The same things were measured in two ways. Each way mixes the same 10 hidden numbers, adds some noise and spreads widely along 6 directions of its own, which tell nothing about the thing.
In the rows, 128 means zero.
Some things both ways: the first way, then the second way.
[158 132 135 135 188 120 139 147 133 156 148 140 110 122  93 107 123  93
 100  85 162 148 143 129 129 139]
[132 147  41 163 137  86 158 101  35  96 180 155 137 137 118  84 137 112
 146 141  76 101]

[181 187 102 171 162 118 162 147 174 156  84 173 155 147  87 103 151 147
  97  80 124 138 134 174 121 124]
[123 123 148 116 119 168 160 100 121  87 129  89 131 137 143 119 131 133
 114  99 160 151]

[158 169 116 125 207 124 137 168 100 177 138 118 148 148 107 100 157 158
 130  85 159 120 180 150 179 130]
[172 130 167 142 146 168 131  91 118  46 136  76 124 129 173 139 134 115
 200 147 149 170]

[136  92 125 132 157 129 115 146 115 159 154  99  92 109 123 134  92  91
 130 109 162 135 123 112 122 158]
[108 102  84  88  85 134 138 139 193 149 123 105 114 123  80  98  89 131
  43  95 126 116]

[112 133 141 107 152 156 126 107  67 161 152 133  91 129 139 101 145 158
 119 121 164 107 141 139 165 128]
[114 134 137 126 134 110 153 163 141  68 132  77 148  93 128 135 130 107
 146 105 152 111]

[159 112  87 117 153 145 102 148 107 164 164 103 118 126 110 102 106 101
 123  89 138 105 137 133 130 128]
[130 120 127 127 139 155  93 109 168  87 147 104 143 125 144 142 134 138
 174 130 131 111]

[140 136 122 139 160 118 126 135 143 155 118 135 117 134 111 108 102 134
 122 118 129 135 114 138 119 115]
[123 142  97 122 129 120 134 119 131  98 155 107 141 147 141 117 100 144
 140 104 133 117]

[ 87 111 129 124  91 165 132  81 114 155 123 163 105 125 110 107 127 170
 116 107  95 142 137 128 143 103]
[132 139 114 134 151 142 135 131  92  78  95  88 131 138 143 126 150 123
 154 114 118 112]

[ 66 116 158 103 142 139 130 107  77 149 164 142 110 151 157  84 117 141
  93 136 159 101 131 127 162 100]
[128 125 108 130 118 122 106 119 130 136 145 158 137 104  94 117 147 139
 111 155  98  88]

[104 157 150 137 105 176 153 104 132 151 124 183 131 147 117  99 139 190
 122 126 106 136 102 155 142 103]
[147 156 104 115 146 147 111 124  61 121 104 107 110 142 118 113 133 116
 109 165 110 134]

[114 141 157 132 142 144 138 174 155 156 137 156 139 146 112  92 109 130
  95 106 129 159 121 157 132  99]
[112 136 101 140 114  99 120  93  81  86 151 130 158 134 107 109 135 152
 130 135 106 136]

[ 97 134 113 159 131 130 151 125 131 173  88 102 153 137 126 138 111 177
 152 118 133 128 152 124 148 137]
[139 131 134 106 123 160 108 115 130 110 106  97 100 150 136 130 114 115
 122 139 149 140]

[161 166 108 150 157 122 175 127 138 144  97 138 128 141 109 117 156 139
 104  97 139 123 131 161 135 142]
[ 88 117 133  98  83 128 159 166 185  98  94  81 136 119  96 119 115 126
  66  56 169 111]

[133 112 113 115 168 135  86 116  98 150 150 121 121 116 127 128 123 116
 112 129 142 105 117  95 134 111]
[160 151  79 163 143 140 178 126 107  30 154  74 165 128 131 100 138 128
 174 104 129 140]

[126 154 121 140 147 156 176  97 124 165 109 164 109 136 104 104 145 159
  99  87 124 116 143 165 150 119]
[105 154  67 133 128 125 141 140  66 104 119 130 125 160 127 109 147 103
 123 100 117  80]

[104 114 159 133 106 140 130 159 130 150 143 139 127 126 120 122 129 148
 128 122 128 180 137 110 142 132]
[139 104 141 117 111 109 108  98 110 134 107 125  82 140 120 127 104 129
 110 153 121 151]

[147 134 130 105 158 132 119 166 115 127 158 105 125 148 125 104 135 111
 127  97 154 142 109 149 136 136]
[117 125  98 136 109 132  95 128 125 119 138 110 144 125 104 128 137 131
 131 116 113 120]

[ 34  87 183 151  61 142 111  59 115 143 146 186 136 128 156 107  89 159
  99 189 149 114 107  73 113 101]
[185 116 193 120 164 148 151  78 108 108 136 141  82  94 160 126 137 119
 142 203 127 138]

[145 103 143 122 105 178 122 138 117 133 175 143  97 102 113 138 145  99
 101 119 131 137 109 108 120 145]
[149 136 191  96 138  88  97 122 149 113 114 128 103  92 122 155 113 146
 121 183 149 146]

[132 115 114 142  89 166 116 152 143 156 104 110 118  96 112 138 112 126
 132  99 119 162 126 147 112 133]
[139 129 104 121 101 163  92 114 137 101 121  83 124 142 117 133 130 113
 133 122 143 161]

[126 137 124 131 117 156 146  97 122 131 120 140 122 125 118 124 150 131
 108  97 142 145 112 132 136 139]
[ 88 135 160 121 141 136 119 131  74 168 144 159  88 136 168 150 137 121
 123  80 144  80]

[115 114 135 129 155 122 136 130 118 139 118 115 106 122 129 159 139 125
 118 101 140 154 114 115 136 148]
[127 158  68 150 130  92 161 129  62  79 137  99 160 144 119 113 152 126
 140 109 133 130]

[ 85  99 136 146  88 162  97  84  96 159 154 171  91 114 153 122 112 142
  86 150 140 122  96  96 131 125]
[129 118 126 126 139  88 158 105 139  86 150 120 123 128 144 134 130 131
 149 139 165 117]

[101  85 126 137 119 144 127 127 129 158 164 122 121 127 117 120  85  95
 109  98 144 127 131 110 120 140]
[121  95 107 110 110 160 121  95 159 117 103 131 103 144 122 115 137 132
 105 114 116 104]

[175 134 143 148 194 110 156 155 165 132 158 139 140 141  94 121 113  69
 111  97 177 120 107 126 102 157]
[119 134 144  96 119 112 135  93 116 145 154 181  82 136 149 114  91 137
  94 124 123 111]

[181 172 133 142 184 153 146 162 151 143 163 142 136 150 105 121 135 102
 111  80 168 142  71 157 131 161]
[141 140 107 106 122 140 151 112 142  73 122  81 132 124 118 115 126 138
 105 107 152 168]

[ 87  90 167 105 151 126 125 149 127 138 134 112  98 124 124 127  87 109
 130 116 137 148 110 131 118 117]
[126 145 122 116 112 139 119 113 137 107 129 113 139 150 147 129 119 153
 131  83 134 131]

[ 88 135 126 177  68 146 158  75 166 147  67 169 148 118 117 126 118 163
  91 135 111 145 121 123 110 109]
[110 138 211  82 132 112 113 118 122 159 136 156 108  83 119 140 113 158
  68 161 143 125]

Other things, the second way, with their names:
(345): [ 99 140 112 154 107 109 151 171 107  34  91  66 163 138 116 130 149 120
 157  52 148 115]
(822): [141 138 103 134 161 187 195 178 117  99 119  53 162  89  84 100 171 120
  85 125 154 101]
(271): [139 113 149 112 139 206 109  88 115 140 117 126  80 149 164 131 138 123
 125 119 126 122]
(520): [158 133 252  82 128 152 113  92 160 165 151 164  66  84 161 159 102 153
  93 146 172 162]
(7): [140 116 100 114 122 157 112 130 157 127  90 115 125 112  78 111 146 151
  82 130  97 108]
(214): [128 123 142 106 122 120  99 118 127 166 136 139  80 141 144 140  95 123
 116 134 136 118]
(693): [155 147  70 119  94 126 123 101 120  64  87  97 126 176 105 101 115 140
 114 115 118 169]
(761): [ 97 128  45 140  93  70 144 123  71  93 125 118 140 157  92  95 129 103
 112 117 108 114]
(703): [120 116 124 129 144 151 103 107 118 135 135 126 122 134 135 139 154 142
 137 129 129 103]
(405): [111 119 154 112 133 154 126 105  98 162 134 158  78 142 150 135 135 129
  98 111 147 101]
(714): [101 112 142 106 139 133 120  87 133 125 138 131 120 144 167 140 131 142
 137 119 138 103]
(283): [102 102 145 110 119 127  79 100 126 157 134 159  70 165 170 140  85 126
 143 110 108  92]
(325): [147 144 101 152 171 137 171 122  57  69 125 108 142 118 150 105 168 103
 168 142  92  89]
(359): [125 126  53 118  78 112 164 127 133  76  98 122  94 172 105  91 115  82
  95  95 141 108]
(947): [ 71 109 179  89 142 190 118 130 127 175 122 115 121 105 135 142 148 148
  69  86 144  91]
(595): [105 112 130 111 134 129 105 116 106 189 150 163  93 118 128 128 124 127
  94 142 112  80]
(300): [106 104 159 111 141 128 112  96 110 127 130 110 121 131 140 137 126 140
 125 155 137 126]
(28): [113 103 117 118 128 158 107 105 127 115 127 103 117 148 138 127 128 116
 137 138 130 112]
(199): [121 120 190 104 160 224 136 108 142 144 151 109 105 134 184 147 142 128
 127 116 189  99]
(763): [131 106 141 133 135 113 153 110 118  80 130 103 114 111 135 122 129 116
 145 133 131 132]
(302): [155 128 141 123 143 172 127  90 150  98 141 104 133 128 158 133 141 147
 155 127 137 138]
(946): [156 146  95 131 139 167 105  92  63 143 132 133  88 183 140 118 127 127
 127 149 129 135]
(381): [104 119 106 145 157 106 141 110 100 105 164 139 133 126 155 140 168 115
 174 128 138  72]
(571): [104 143 172 135 156 187 133 130  89 116 154 108 138 120 165 152 168 124
 148  94 172 101]
(781): [ 83  79 107 120  92 109  85 101 129 194 151 173  76 161 136 134 106 107
 114 119 117  73]
(867): [142 145 155 106 137 146 144 127 174  73 141  68 157  88 121 137 127 159
 117 112 173 167]
(968): [146 134 127 133 136 169 177 144 118  92  96  77 112 153 152 116 129 116
 130  80 150 114]
(370): [126 146 148 131 133 142 165 127  96  87 126 119 119 125 156 132 157 105
 139  96 157 108]
(460): [117 105 156 126 158 154 118 134 106 136 118 116  90 121 156 137 131 107
 145 126 117  86]
(922): [112 130 123 112 100 132 140 118 123 103 117 132 116 118 112 120 144 117
  92  99 137 121]
(85): [131 127  73 152 121 110 158 115 107  69 132 115 133 153 132 113 150 108
 159 112 130 103]
(441): [140 111 223  95 147 134 131 129 173 116 114  95  98  96 155 146  81 161
 120 124 147 140]
(979): [122 109 126 141 126 119 101 114 129 101 134 111 140 126 124 134 135 139
 158 134 114 116]
(4): [ 97 121 125 130 134 137 124 138  80 175 159 130 123 115 129 124 131 116
 109 117 114  86]
(973): [157 133  86 161 184 152 173 116  64  91 137 109 144 122 133 110 192 116
 160 166 117  86]
(322): [177 152 201 101 160 114 106  81 125  92 136 141 114  92 151 147 130 145
 152 225 139 153]
(162): [143  97 154 110 123 126 103 103 141 125 122 131  79 108 128 124  96 123
 121 157  99 135]
(779): [155 138 118 142 158 204 148 129 132  98 151  79 167  95 125 120 176 135
 139 126 134 119]
(489): [189 149 170 126 190 126  87  86 132  79 156 114 151  76 144 144 136 180
 188 216  99 159]
(810): [110 116 142 157 159 176 164 120  54 129 166  99 150 100 142 120 175 121
 135 113 125 107]
(526): [150 124 199 102 129 188 107 111 151  96  83  84  94 134 165 151 122 130
 139 118 155 154]
(292): [138 126 138 107 143 118 110 113 157 125 120 145 111 110 130 138 132 155
 122 141 118 103]
(721): [119 159 118 136 134 127 110 109  70  92 151 129 152 115 136 131 167 111
 155 147 117 118]
(673): [136 129 110 133 150 113 136 132 136  79 108 109 145 116 120 125 148 146
 146 133 111  94]
(722): [129 116 127 114 137 152 134 115 123 162 130 177  64 148 155 115 110 123
 108 109 107  63]
(780): [154 155 200 101 167 178 131 114 134  95 107  96 128 114 162 151 153 148
 136 148 170 133]
(450): [139 102  97 109 136 131 113  79 112 163 128 157  73 150 128 116 120 128
  99 165 109 113]
(928): [170 129 144 125 149 199 154 130 139  59 101  37 148  91 113 120 159 121
 128 147 149 167]
(881): [169 157 174 120 159 189 176 133 122  47  99  53 144  94 141 121 149 142
 129 110 151 166]
(468): [132 124 172 106 122 182 134 121 159 129 147 103 114 104 138 137 121 140
 102  95 166 146]
(513): [141 123 127 139 113 137 138 125 109  93 112 100 124 125 109 111 121 136
 119 110 112 143]
(259): [118 144 174 124 131  99 168 137 105  67 133  93 140 103 145 135 130 119
 139 113 166 136]
(126): [108 101 114 138 140 148 165 118 122  90 132  97 141 114 136 120 167 115
 140 104 132  95]
(53): [162 128 116 129 117 153 140 124 159  61  96  85  95 160 154 133 121 113
 161  80 157 141]
(282): [ 77 113  70 108  95 128 146 148 171  95 130  96 162 112  64  98 129 143
  64  80 131 101]
(568): [128 142 124 144 137 187 116 114 109 126 183 125 140 133 162 135 153 115
 164 107 141  97]
(669): [116 129 145 106 159 124 113 125 170 122 144 114 126 135 161 158 120 154
 151 118 169  91]
(317): [113 125 157 124 137 156 176 125 125  74 128 100 142 112 140 121 149 133
 121  91 160 113]
(253): [117 146 174 142 133 126 116 127  66 105 142 135 108 125 170 153 149  95
 174 117 146 109]
(133): [128 102  87 145 140 190 119  91  98 148 155 124 124 135 126 111 160 128
 126 128 100 104]
(142): [133 131 176 108 190 147  75  61  90 173 172 166 107 135 181 153 130 175
 153 191 119 112]
(470): [134  72 150 113  99 202 101  95 128 176  94 124  40 155 143 124 112 100
  95 110 113 131]
(652): [165 169 127 129 134 150 146 118  93  94 155  94 137 134 141 114 113 128
 137 135 145 161]
(69): [135 126 119  90 134  94 128  89 149 122 130 137 114 125 124 120 110 164
  94 149 126 135]
(932): [128 145  94  92 122 105 115 121 137 128 151 126 119 125 109 115  99 125
  93 156 131 126]
(420): [167 166 124 145 138 103 144 121 120  13 136  94 147 118 161 136 142 107
 210 127 139 144]
(732): [ 81 114  60 104  67 127 133 134 151 104 110 113 115 161  92 107 123  94
  75  75 149 102]
(465): [163 166  87 163 158  85 171 108  50  61 137 159 116 155 158 107 143 131
 181 125 107  97]
(354): [158 145  67 169 160  99 154 113  62  48 147  90 169 121 127 102 150 125
 188 153  85 128]
(485): [135 146 111 124 113 122 132 110  86 103 134 120 105 173 142 110  92 123
 128 117 136 141]
(533): [118 107 108 126 111  84 133 124 120 102 132 109 111 129 111 120 109 106
 126 143 134 125]
(433): [154 139 141 126 157 122 115  83 116 110 165 156 119 119 145 129 124 165
 152 163 117 125]
(820): [104 136 121 116 149  19 125 115  89 105 165 130 147 103 115 133 111 145
 136 186 131 123]
(697): [173 162 134 130 151  66 125 129 130  31 140  54 190  66  92 133 125 163
 162 193 131 198]
(267): [127 138 126 133 159 147 153 135 121  93 136 110 134 126 167 132 150 120
 164  99 133  79]
(196): [151 163 183 127 147 122 145 116 119  57 147 128 120 114 175 145 129 130
 174 119 162 134]
(827): [161 103 113 125 112 131 132 113 160  83  70  92  95 157 122 119 115 129
 133 125 125 136]
(136): [112  99 133 114 102 141 141 128 182 103 114 128  90 136 141 135 127 108
 121  77 160  91]
(182): [131 140 134  98  90 126 155 159 184  67  92  79 119 131 115 115  81 127
  96  68 157 142]
(927): [123 138  97 147 137 113 141 107  53 128 184 147 127 132 133 108 131 109
 138 154 115 102]
(978): [128 121 165 123 146 195  98 119 114 150 131 117 103 130 159 138 132 127
 139 121 121 103]
(786): [188 149 170 139 164 229 173 112  92 107 142  69 133  88 150 123 170 132
 126 121 148 174]
(419): [105 109 116 143 130  79 150 118  60 123 172 135 124 104 111 102 114 108
 120 160 103 111]
(245): [120 143 146 122 173 140 169 119 100 104 135 128 127 144 177 127 139 143
 145 110 146  76]
(178): [108 127 163 106 104 139  88 110 120 146 145 143  89 132 147 143 105 117
 118 112 141 130]
(365): [108 128 121 112 114 135 135 106 122 114 128 113 125 137 131 129 137 141
 102  88 148 136]
(585): [116  97  76 130 117 130 112  88 105 146 118 135  97 176 141 122 136 122
 132 118 109 102]
(918): [119 113 129 114 124 141 132  96 145 109 150 131 122 118 131 120 131 131
 119 132 131 113]
(663): [129 120 161  90 145 142  75  94 135 160 129 147  99 117 135 139 116 153
 107 175 112 117]

Some of these things the first way, each followed by its name:
[146 125 110 142 125 129 120 105 140 131  91 138 127  98 104 147 144 118
 101 107 127 155 120 107 107 125] => (786)
[146 135 169 143 158 144 165 164 155 136 170 164 129 148 110 101 118 101
 102 119 157 121 109 147 114 145] => (322)
[161 140 125 124 178 145 139 156 130 143 156 133 109 132 105 132 144  97
 105  59 152 146 106 150 136 154] => (365)
[160 150 104 149 145 134 157 141 142 150 118 119 140 129 105 123 144 126
 114  94 138 154 133 125 139 148] => (53)
[105 133 159 158 110 115 161 148 167 138 102 141 133 142 120 119 109 138
 127 121 144 169 112 149 108 146] => (761)
[156 153  56 140  97 138  85  42 128 143 110 197 146 137 101  80 148 168
  87 111  83 115 101 114 118  71] => (489)
[ 99 152 142 135 111 131 132  86 110 145 108 159 124 146 141  94 137 191
 123 143 137 143 108 139 146 112] => (214)
[124 137 116 143 144 148 134  87 119 147 110 142 138 118 121 129 144 135
  94 119 143 102 129 114 133 117] => (196)
[183 136 109 125 182 141 143 129 114 148 135 139  93 109  84 118 157  99
 103  70 146 115 156 151 126 142] => (420)
[144 156 119 147 142  93 168 127 146 104  91  94 190 154 124 137 159 127
 144 108 173 121 123 138 113 164] => (253)
[ 83  64 169 114 103 146 100 120 102 125 188 115 102 122 150 126  84  93
 132 148 168 125  89  93 109 145] => (595)
[ 94 129 158 119 143 168 142 143 109 173 176 148 110 149 123  83 100 147
 114 106 141 136 131 148 164 116] => (663)
[129 137 106 127 144 136 115 102  88 181 137 141 129 122 101  92 144 168
 123  94 141 136 186 113 171 115] => (162)
[103 133 117 125 144 133 131  79  99 144 101 136 128 140 124 124 136 152
 117  88 146  90 133 158 134 117] => (721)
[142 118  91 141 150 128 118 143 122 165 140 103 145 139 115 122 110 137
 145  95 141 110 144 128 132 145] => (28)
[ 63 135 115 170 118 128 151  46 110 173  73 147 142 136 145 134 121 201
 109 137 142  92 142 113 152 122] => (359)
[156 141 108 132 141 116 132 132 140 127 129 119 161 152 106  98 131 130
 142 113 135 119 121 136 116 126] => (978)
[ 86  86 123 118 149 144  96 121  99 174 172 111 110 131 133 132  83 128
 130 103 132 126 127  87 153 127] => (142)
[153  99 138 149  90 169 113 135 164 143 165 180 106 111 102  94  87  75
  83 119 136 129  85 144  73 122] => (918)
[113 110 107 142 133 106 111  99 132 145 113 127 133 137 125 122  99 125
 120 116 134 123 110 113 114 123] => (302)
[ 93  95 158  92 145 133 105 117  67 144 156 120  80 121 138 112 132 138
 132 126 156 126 138 122 147 123] => (4)
[109  96 144 123 138 149 136 102 103 133 141 129 103 112 128 153 134 104
 104 111 155 100 128 115 122 143] => (370)
[130 118 107 147 114 136 128  96 114 143 152 143 108 135 130 113 122 108
  94  99 157 121 105 124 124 156] => (381)
[148 126 136 112 158 118 119 161 130 121 152 109 159 136 115 124 143 107
 131 118 143 140 122 101 127 129] => (513)
[ 52 127 101 135 124 151 123  61  64 201 111 124  91 131 163 113 104 207
 109 127 125 119 149 106 198 111] => (669)
[107  98 105 165  89 128 141  87 137 153 124 147 124 120 123 129 110 122
  89 126 123 132 128  83 116 145] => (973)
[154 154 112 136  99 173 101  88 127 137 117 192 116 113 115  95 151 139
  75 121 116 129  87 149 115  93] => (468)
[106 106 138 116 102 151 108 113 112 156 145 153 109 126 107  82 106 151
 132 120 117 139 139 136 125  98] => (283)
[113 132 120 163  43 163 139 112 172 144 114 173 133 130 118  86 101 139
  90 122 102 179  89 147 106 113] => (703)
[119 112 126 149 162 118 156 156 142 176 136 112 112 138 106 117  85 112
 126  73 152 150 150 140 134 157] => (714)
[118 121  71 169 131 118 120  77 122 157  97 107 162 136 144 148 106 146
 127 132 142  67 122 101 123 142] => (199)
[117 170 131 142 170 150 146 147 120 175 127 113 128 140 135 113 120 146
 104 106 165 153 117 141 173 134] => (867)
[171 109 123 131 121 162 125 128 122 127 188 144 108 119 119 113 132  67
  91 111 159 105  96 127 102 155] => (136)
[104 114 157 128 138 138 122 170 122 155 173 125 134 154 134 110 103 136
 141 120 149 139 112 130 139 142] => (300)
[109 107 115 148 106 109 141 123 137 149 120 127 139 132 118 125 126 150
 126 128 107 157 146  85 132 134] => (827)
[112 107 150 137 124 138 146  99 133 145 160 159 114 130 113  89 101 112
  93 135 143 123 123 106 118 121] => (722)
[105  62 104 124  88 138  68  82 110 122 137 109 115 102 149 147  89  91
 115 147 132  97  83  77  86 122] => (779)
[107 111 149 120 147 178 147 174 105 168 156  84 110 112 131 135 113 108
 114  95 161 134 153 135 159 147] => (571)
[146 138 107 162  84 142 105  81 141 133 118 192 122 127 120 120 139 152
 105 126 120 140  69 126  99 133] => (820)
[117  87 128 107 153 132 112  91  87 132 170 122  91 129 127 124 118 102
 120 116 153  87 114 107 124 136] => (267)
[172 156 114 151 167 137 156 142 150 142 142 152 150 146 102 112 140 106
  89  93 150 111 125 140 124 139] => (317)
[143 135 142 150 128 103 148 171 169 124 127 115 160 141 113 109 114  97
 125 111 167 173 115 133 101 153] => (810)
[176 119 150 131 173 117 127 179 161 115 131 121 129 119 106 143 123  84
 130 134 144 130  90 131  85 136] => (652)
[ 78 132 137 157 160 111 184 103 132 178 109 141 122 149 124 110  96 162
 103 119 136 125 159 115 158 128] => (245)
